There are 5 ways to turn a row about zero (a turn may also mirror it). The second row of each pair is the first, turned, with some noise. The first 45 pairs use one turn. New pairs use 2 turns, one after the other, and a turn may come again.
Some pairs, each with its turns in order after it:
[ 6 -7 -7 31 17  8 10 -8]
[  7   9  14   9 -29  -6  16  -8]
Sakol

[ -2  -7   6  45  13   7  16 -12]
[ -3   3 -28 -16 -17  -5  16  34]
gude

[ -3 -23 -13   0  -6   7  -1   9]
[ -2   4 -11 -10 -10  19  11  -8]
gobat

[-16   6   2  -3  -4  11   1  27]
[ -8   6   8 -15  13  -1  -3  24]
kos

[-1 26  3  2  6 -1 20  5]
[  9   3  10   7  12 -19  10  16]
gobat

[  3   5  16 -25  38   2   2   7]
[ 15   9 -13  -7  -7  40  -9  10]
kos

[ 8  4  5 10  8 -2 -5  2]
[  0  -9 -11  -6  -4   1  -5   0]
kos

[ -5 -16  -2 -28  -1 -11  -8   0]
[  3  -6 -18 -15  10  -8 -21  -8]
Sakol

[ -2   9  -6  16 -17  -4  15 -24]
[  4  23  -5 -14  16 -11   1 -19]
buk

[ -1  45  -6 -12 -12  -6  10  -5]
[  0   3  22 -12   1 -40   4  12]
gobat

[20 13 15  2 11 -5 -5  7]
[-24  -8   3  14   6  -2 -13   1]
buk

[ -9   8  45  45  14  -3 -16  18]
[ -5 -15  11  17  59  24 -12   7]
gobat

[-8 13  8  9  1 -2 -8 -1]
[-14  -3  -2  -5  -5   0 -12   0]
kos

[  6   1  16 -19 -27 -14 -13  10]
[  1 -14  -7   1  39   5  -7  -3]
Sakol

[ 20  16  -2   3 -15   0 -12   7]
[  9 -11   9  -2  20   3  19  12]
Sakol

[  4 -16  45   3   3  -5   1 -11]
[-19 -20   2  37   5  12 -12  -1]
gobat

[ 17  -9 -11 -43   4   7  -4  -7]
[ 20   5  15  20  22  17 -25  -7]
gude

[-12   5  38   7  39   6  17   3]
[-18  -1 -44   3   4  28  25   2]
gude

[ 15  -6   0  10  -7  10  45 -17]
[ 29  11  -5  35 -21   9  -4   8]
Sakol

[ -8 -12 -11  20 -37  -1 -18   7]
[-13 -17  13  15  15 -37  -1   8]
kos

[-44  -9  -3   6   9   7  -5 -14]
[-30  26 -10  24   6   2  -6   7]
kos

[-19  15 -17  -1   4  -2  -4   6]
[-17   7   4   0 -13   0   7  19]
kos

[ 45  21   6  14 -20   2   3   3]
[ 22  32  24 -16  -1   0  28   4]
gude

[  3  -2  34   3 -45   4  14  42]
[ 23  -9   0 -45  -8   3  24 -46]
gude

[ 0 -2  5 10  7  4 26 -4]
[  8  12  16   2  15  -6 -11   3]
buk

[ 8 -4 44 20 24 11 23 11]
[-17  16  -4  48  -7 -22  15 -11]
Sakol

[ 26 -16  -3 -12  -4 -13  -2  -4]
[ -3  13 -22  19  -7  -3  -6  13]
buk

[ -5 -45   1  -9   4   2  10   0]
[ 25  19   4   9 -13  16  -1  29]
buk

[-8 -6  1 25 22 -1  4  4]
[-20   1 -20 -11  -8   2  -1  18]
gude

[ -5   8  -8  -4 -17  30   6  10]
[ 26 -19  -6  -3   8   6  -4 -16]
buk

[ -3  -3  -1   2  -1 -11 -21  18]
[ -2 -12  -5 -20   7  14  -6   4]
gobat

[  2  -6   3 -21  33   2   8   3]
[ 16  12 -13   1  -2  30   4   9]
kos

[ 35   1 -13   3 -26   6   1   9]
[ 13 -13  23 -12 -15   2  21 -24]
gobat

[-13   4  -2 -25  16 -29   5  -9]
[ -4  23  -1 -14   8 -13 -31   2]
Sakol

[15 -4 -4 11  9 15  9  0]
[ 15   5 -17  -9  -2 -10   6  -3]
kos

[ -1 -18   9   5  -3 -12  15   5]
[ 3 15  4  7 12  5  4 17]
buk

[ 2  0 -8 -1  2 -9 12  2]
[ 8  3  3  0 -7  0  4 10]
gobat

[-32  -9 -32  -9  -4  -6 -12   2]
[-17 -18   5   8   0 -25 -31  -6]
gude

[ -3  15 -21   1  12   0  10   2]
[ 18  16  -2  -8   0 -12   3  10]
gobat

[ -3   5 -19  -7  31 -41   4  -1]
[-38  -8  14   5  33   2  -3  18]
gude

[ 19  -7   2   0 -43   4   1   0]
[ 35  -3  24 -17 -10  -7   5  -9]
gude

[ 11 -13 -16 -19  29  -4  -3 -10]
[ 13  11 -13 -20 -11 -28  -7   1]
Sakol

[ 11 -10  27  -2  -3  22   0  33]
[  3 -23   5  22  14  32 -13   9]
buk

[ -1 -15   8   1  25 -13  10  21]
[-6 -2 23 17 -1 -1  6 27]
buk

[  6 -18   0  -5 -16 -26  -4  29]
[  7 -27  12   3  23 -12 -20 -15]
Sakol

New pairs. What belongs after each?
[-31   0  -9 -25  13   0 -20   9]
[ 13 -20 -11  -1 -22 -20  25   9]
gobat buk

[-12 -20   6 -11   4 -38  17 -45]
[  4  23  -1 -33  21  10  37  28]
Sakol Sakol

[-15   6 -23 -36  16 -45  21  33]
[-29 -10   7 -36  45 -24   6 -31]
Sakol Sakol

[ -7  32 -12   4   8 -21 -14   1]
[-22 -22 -17   1  -1  -9  22  -2]
gude gude

[ -4 -23  -1 -13  14  14 -10   3]
[  3  11   3  15 -13 -20  16   6]
gobat kos

[-45 -11  -4  -9   2   3   3  -5]
[  6  26  -3   4 -23   8  29   0]
gude buk

[ -1  25  18 -23  -3  15  13   3]
[ 15   6  19  -9 -10  10 -32   3]
kos kos

[ 0 -9 35 25 15  0  7 15]
[-11  -3 -17  19  38  -1   0  -2]
buk gobat

[ -5 -25  -8 -18  23   7  28  18]
[  4 -13   8   9 -48  -9   0  -5]
gude buk

[ 15  -7   2   6   4 -10 -29   7]
[  4  12  -4  21 -11  15  16   2]
kos buk

[ -7   0   7   2 -12  45  -2   4]
[ -2  23  -1   1  21 -25  25   9]
Sakol kos

[ 32 -45  19   7   0   0  -7  -2]
[  9  -8 -12  15 -19  -5  30 -40]
Sakol kos

[ 27 -45   9   1   4   7  -5   2]
[ 25  28   4   3 -12  14 -21 -27]
gude gude

[ 45  44 -14   0  12  12   1 -45]
[  6  43  -3 -27  50  -5  25 -26]
Sakol gude

[-40  10 -13   9   0   4  36  -6]
[-33  -2   9 -21  31   1   8 -26]
Sakol gobat

[ 13 -45   1   6  -6   3   9  -1]
[  2  41  -3 -13 -12 -12  15  -4]
buk gude

[ -2  -7  45   8  14  19 -13  -9]
[-18   7 -43  23  -6 -11  -1   2]
gobat kos

[-8 43 17 -2 -4  6 -9 -1]
[ -8  11 -26 -23  -9  -4 -20 -21]
buk Sakol

[ 12   5   3   2  -6  16 -18 -14]
[-11  15   0 -11  -7  -6 -12 -19]
buk gobat

[ -9  30  33 -24  26  36  -2 -16]
[-16  15 -24 -15 -26 -45  23 -13]
gude kos

[ -8 -17   5 -22   2 -45   9   9]
[-17   6 -31   2 -23 -16  -6 -29]
gude Sakol

[ 15  24  -1   5  -6   9 -33  -7]
[-20  -7  12 -26  -1 -11 -14 -21]
gude kos

[ -4 -33   3  -1  -5 -14   5  -2]
[ -7 -23  -5   5 -12  22  10   5]
gobat Sakol

[ 13   1 -29   9  13  -5   0 -45]
[ 10  32 -18  -9  24 -12   8 -27]
kos buk

[ -1 -14   3 -19  -2 -13  16   6]
[  6   0  19   5   4   3 -25  -1]
kos buk

[ -6 -45 -39   0  -3   0  -2  10]
[ 32 -21  36   5 -11  18 -19   5]
Sakol gude

[-4  5 -1 25 11 26 -6 18]
[ -7  10  11 -30  -9 -23   2   4]
gude gobat

[ -2  -6 -27  -4   0   1  10 -15]
[  6 -18  13  -8 -15  -2   8 -15]
buk kos

[-45  11   7  22 -11   1  -9  -1]
[ 26  -9 -25  22  25  16   3  -6]
buk gude

[-24  -4   9   3 -19  -6 -12 -17]
[ -3   4 -14   0 -12 -31  14  -1]
buk gobat

[10 29 19 -3 -6  7 -6 -6]
[ -1  -1 -21 -16  25  10   5  -6]
kos Sakol

[-14 -20 -44  13  -2  -7   8 -18]
[ -1  -4 -44   1   0  23 -23  -5]
Sakol buk

[-13 -10   3  12  16   0   5   5]
[ 17  -8  -2  -3 -11  -1  15   2]
gude buk

[ 45  -1   0  -3   2 -13  19 -17]
[ 25   7  24  11  14 -27  18  15]
Sakol Sakol

[-13  -3  -4   2 -42  22   9   2]
[ 30   2   9  16 -13  27  -7 -16]
Sakol buk

[  9  44  -7  13  10  13 -13   1]
[-15  -4   7 -22  30 -26   9 -16]
gude buk

[-1  8  3 -8 13 -8 14  9]
[ 0 -2  2 20  7 -4  9  5]
gobat buk

[-18  -1  -2  14  27  16 -24  -4]
[  3 -15  -3   4  -4  -6  35 -23]
kos buk

[ -1   9 -12 -37  12   6  -4 -45]
[  4 -26  47  23 -13  -3  -1   9]
buk kos

[-5  4 16  7 -2 16 14 -2]
[ -8   8 -15  -7   2 -12  16  -3]
buk Sakol

[  0  -6 -17  -3  -5   4   3   7]
[-9  1 12  7 -2  9 -2 -2]
gude gude

[ -5   2  -2   4 -14   3 -45  -3]
[-10  10 -18 -20  21  26   4 -11]
gude buk

[ -7  12 -24  17 -45  -8   1  -2]
[ -5 -29  28  -7  15  22  25  -2]
gude gude

[-18  -8   0  16  -9 -10 -10  -6]
[ -1   9  17 -11  -4   2  20   0]
kos buk

[-17   0   0  22 -11   2  40 -29]
[ -7 -15 -12  36  18 -22  21  15]
kos gude

[ 45 -10  17  45   1   5 -45   5]
[  8  46  19  -3  28 -30 -37  29]
Sakol buk

[ -8 -24 -45 -10  -3 -16  16  26]
[16  1 35 22 40 -9 -5 19]
kos buk

[12 -5 -2  3  9 22 24 -8]
[  0 -15  -2  26  -7 -22  -1  -9]
gude buk

[  2  -6   3  10   0 -23  -4  -2]
[ -2 -13   0   5  -2  21  -3  -2]
gobat buk

[ 10   4   1 -15  -8  -2  15  42]
[  5 -19   5  18   2   4 -23  33]
kos buk

[ -1  21  -7   9  -6  27 -10  -3]
[ -3   4  20  -1   2 -21  23   4]
gude gude

[ 19 -15 -13   4  -4  -9  -6 -12]
[ 25   8 -10   3  10 -10   5   6]
Sakol Sakol

[-16 -10   5 -20  17 -14   0   5]
[ -9 -25   0  14  13  -8 -13   1]
buk Sakol

[-28   3 -10  22   9  19 -25   0]
[-33 -18   8   3  -5  -7   8  29]
kos kos

[  2  15  21  -6   4  40 -29  13]
[ -5  25  36  -8   4 -25  -4 -26]
gude gobat

[ -7 -37   1 -39  -8   1  15 -19]
[ -4  16   6  39 -32  24 -10  -5]
gude buk

[-26   9  13 -35 -11   2   2   2]
[  5 -11  -3   5 -12   3  -1  44]
gude gude

[-2  1 -3 29 17 -6 -4 -4]
[-15 -15   9  11 -11   3 -17 -14]
gobat buk

